Each new row is followed by its nearest point in the smallest flat space through zero that holds the last named rows.

j_174 (3 x 8):
[[23.5, 23.6, -14.2, -36.9, 15.6, -3.3, 34.2, 7.9],
[19.0, 10.1, 7.4, -14.9, 23.5, -31.8, 32.4, -38.7],
[21.1, 26.9, 27.1, -59.8, -9.0, -15.7, 7.7, -6.9]]
New rows:
[-11.7, 3.3, 2.6, 19.7, 4.0, 3.5, 5.1, -2.1] -> [-4.5, -6.8, -4.3, 14.8, 3.5, 0.3, -0.8, -3.3]
[-1.7, 0.6, 32.7, 5.8, 26.2, 0.7, -11.5, -14.9] -> [-2.0, -4.3, 14.6, 4.2, -1.1, -12.4, -4.9, -19.4]
[0.4, -11.1, -29.2, 8.9, -5.1, 19.2, -1.4, 29.8] -> [-5.4, -2.7, -24.4, 11.2, 0.0, 22.8, -0.8, 29.9]
[-3.9, -8.7, -22.1, -41.9, 8.4, -2.0, 3.1, -33.0] -> [10.7, 8.9, 3.5, -15.9, 7.3, -11.0, 14.1, -10.5]

j_487 (3 x 8):
[[-6.8, -15.0, 20.6, 17.3, 15.5, 30.8, -0.1, -0.9],
[5.2, 35.4, 7.5, 12.2, 10.4, 13.9, 35.6, 10.0],
[-17.8, 18.9, -1.1, 15.3, 7.9, 6.8, 33.6, -10.7]]
New rows:
[24.9, -10.6, 9.4, -12.3, -17.1, -26.3, -5.2, 19.1] -> [21.5, 1.5, -4.3, -16.7, -9.7, -13.4, -18.2, 14.2]
[-6.4, -14.2, -6.7, 1.3, 1.1, -27.0, -20.5, -11.3] -> [-8.0, -16.6, -10.8, -8.2, -8.8, -15.4, -15.6, -10.6]
[-20.3, -28.2, 24.5, 6.9, -13.0, 3.1, 13.9, -20.6] -> [-22.9, -19.6, 2.7, 11.6, 5.8, 9.2, 0.1, -17.9]

j_118 (3 x 8):
[[7.5, -13.0, 10.3, -1.2, -36.2, -2.8, -7.7, 39.5],
[-21.2, 15.6, 11.8, -2.6, 12.7, -2.1, -3.5, 13.6],
[-42.0, 5.4, -16.0, 8.0, -5.7, 21.8, -16.7, -29.8]]
New rows:
[-31.8, -15.1, -3.1, -2.8, 4.3, 1.6, -23.7, 36.4] -> [-27.1, 7.1, 11.0, -0.3, -12.9, 3.6, -13.0, 25.7]
[-4.5, -25.3, 23.2, -1.1, -24.4, 8.1, 3.6, 32.2] -> [1.7, -8.4, 9.6, -1.1, -28.4, -1.8, -7.5, 33.6]
[9.9, 0.6, 2.5, 3.1, 11.6, 22.8, -5.5, -18.1] -> [1.1, -0.4, -7.9, 1.8, 6.8, 3.1, 2.2, -18.4]
[15.9, -19.2, -1.9, 3.8, 23.0, -21.1, -6.5, -47.5] -> [19.5, -3.5, -15.2, 1.6, 19.6, -0.1, 12.2, -37.6]
[9.1, -21.6, 5.5, 5.4, -9.7, 25.3, -6.4, -8.7] -> [5.4, -11.7, -9.7, 3.4, -17.1, 6.1, -3.3, -8.4]
[39.4, 3.3, -6.2, -48.3, -2.7, 4.7, 16.4, -23.4] -> [35.3, -10.4, -7.7, -0.9, 8.3, -7.2, 14.6, -16.4]

j_471 (3 x 8):
[[-13.0, 11.5, 59.8, 8.3, -19.4, -10.1, 16.0, 4.7],
[1.5, -33.0, -36.6, 6.8, -2.2, -22.0, -4.9, -31.4],
[-4.4, -20.2, 3.5, 30.2, 15.5, -43.6, -19.0, -6.6]]
New rows:
[-5.5, 23.6, -28.3, 11.3, 6.5, -14.4, 51.3, -1.7] -> [0.8, -3.1, -7.3, -5.3, -5.5, 4.5, 4.3, -6.5]
[1.7, 11.6, -14.6, -25.4, -14.4, -3.9, 2.0, -8.3] -> [1.9, -1.6, -11.2, -11.0, -8.8, 11.8, 7.8, -7.6]
[1.4, -10.2, -3.0, -28.4, -7.5, -1.4, -8.6, -5.1] -> [1.1, -3.5, -9.2, -6.2, -5.9, 5.5, 4.7, -7.2]
[24.2, -33.8, 23.4, -10.4, -17.9, -7.7, -13.0, -5.6] -> [-4.4, -9.2, 7.7, 4.6, -10.2, -11.5, 5.7, -12.2]
[19.6, -1.1, -9.8, -9.1, 19.6, 35.5, -8.0, -21.0] -> [6.8, 3.2, -24.5, -13.0, 3.9, 18.8, -0.9, 1.9]
[21.7, -1.2, 20.1, -13.2, 41.8, 5.5, 5.1, -42.8] -> [0.0, -3.0, -2.9, 0.8, -0.3, -2.3, -0.4, -2.9]

j_489 (3 x 8):
[[17.8, -11.8, 34.7, 11.9, -59.8, -18.9, 4.2, -14.2],
[29.7, 18.3, 51.9, 17.6, -39.4, 13.5, 19.4, -1.5],
[13.1, 4.8, -22.1, 12.5, -24.3, -4.2, 49.2, -28.7]]
New rows:
[-9.6, -27.4, 22.6, 28.1, 13.0, -0.9, -13.7, -11.0] -> [-2.3, -6.5, 10.2, -2.4, -4.7, -5.3, -15.4, 4.8]
[-13.0, 4.5, 24.6, -11.6, 25.0, -24.5, 1.5, 12.6] -> [-4.4, -0.3, 7.2, -4.3, 10.4, 3.0, -16.1, 10.5]
[28.3, -3.8, 23.1, 15.5, 10.8, 20.1, 18.8, 1.9] -> [13.5, 18.4, 18.8, 7.7, -1.9, 17.7, 15.0, 3.4]
[-22.2, -18.6, 17.4, -18.6, 19.4, 15.3, 22.1, 19.1] -> [-2.5, 6.5, 1.0, -2.6, 16.4, 9.4, -5.1, 8.7]
[25.4, 15.8, -25.9, 10.3, 5.5, 27.7, -20.2, 5.7] -> [0.1, 10.7, -2.6, -0.5, 16.9, 12.6, 4.5, 5.6]
[7.7, -28.4, 19.3, 12.3, 27.3, -4.8, -13.0, 23.0] -> [-5.5, -2.2, 12.6, -5.6, 10.0, 2.0, -23.8, 13.8]
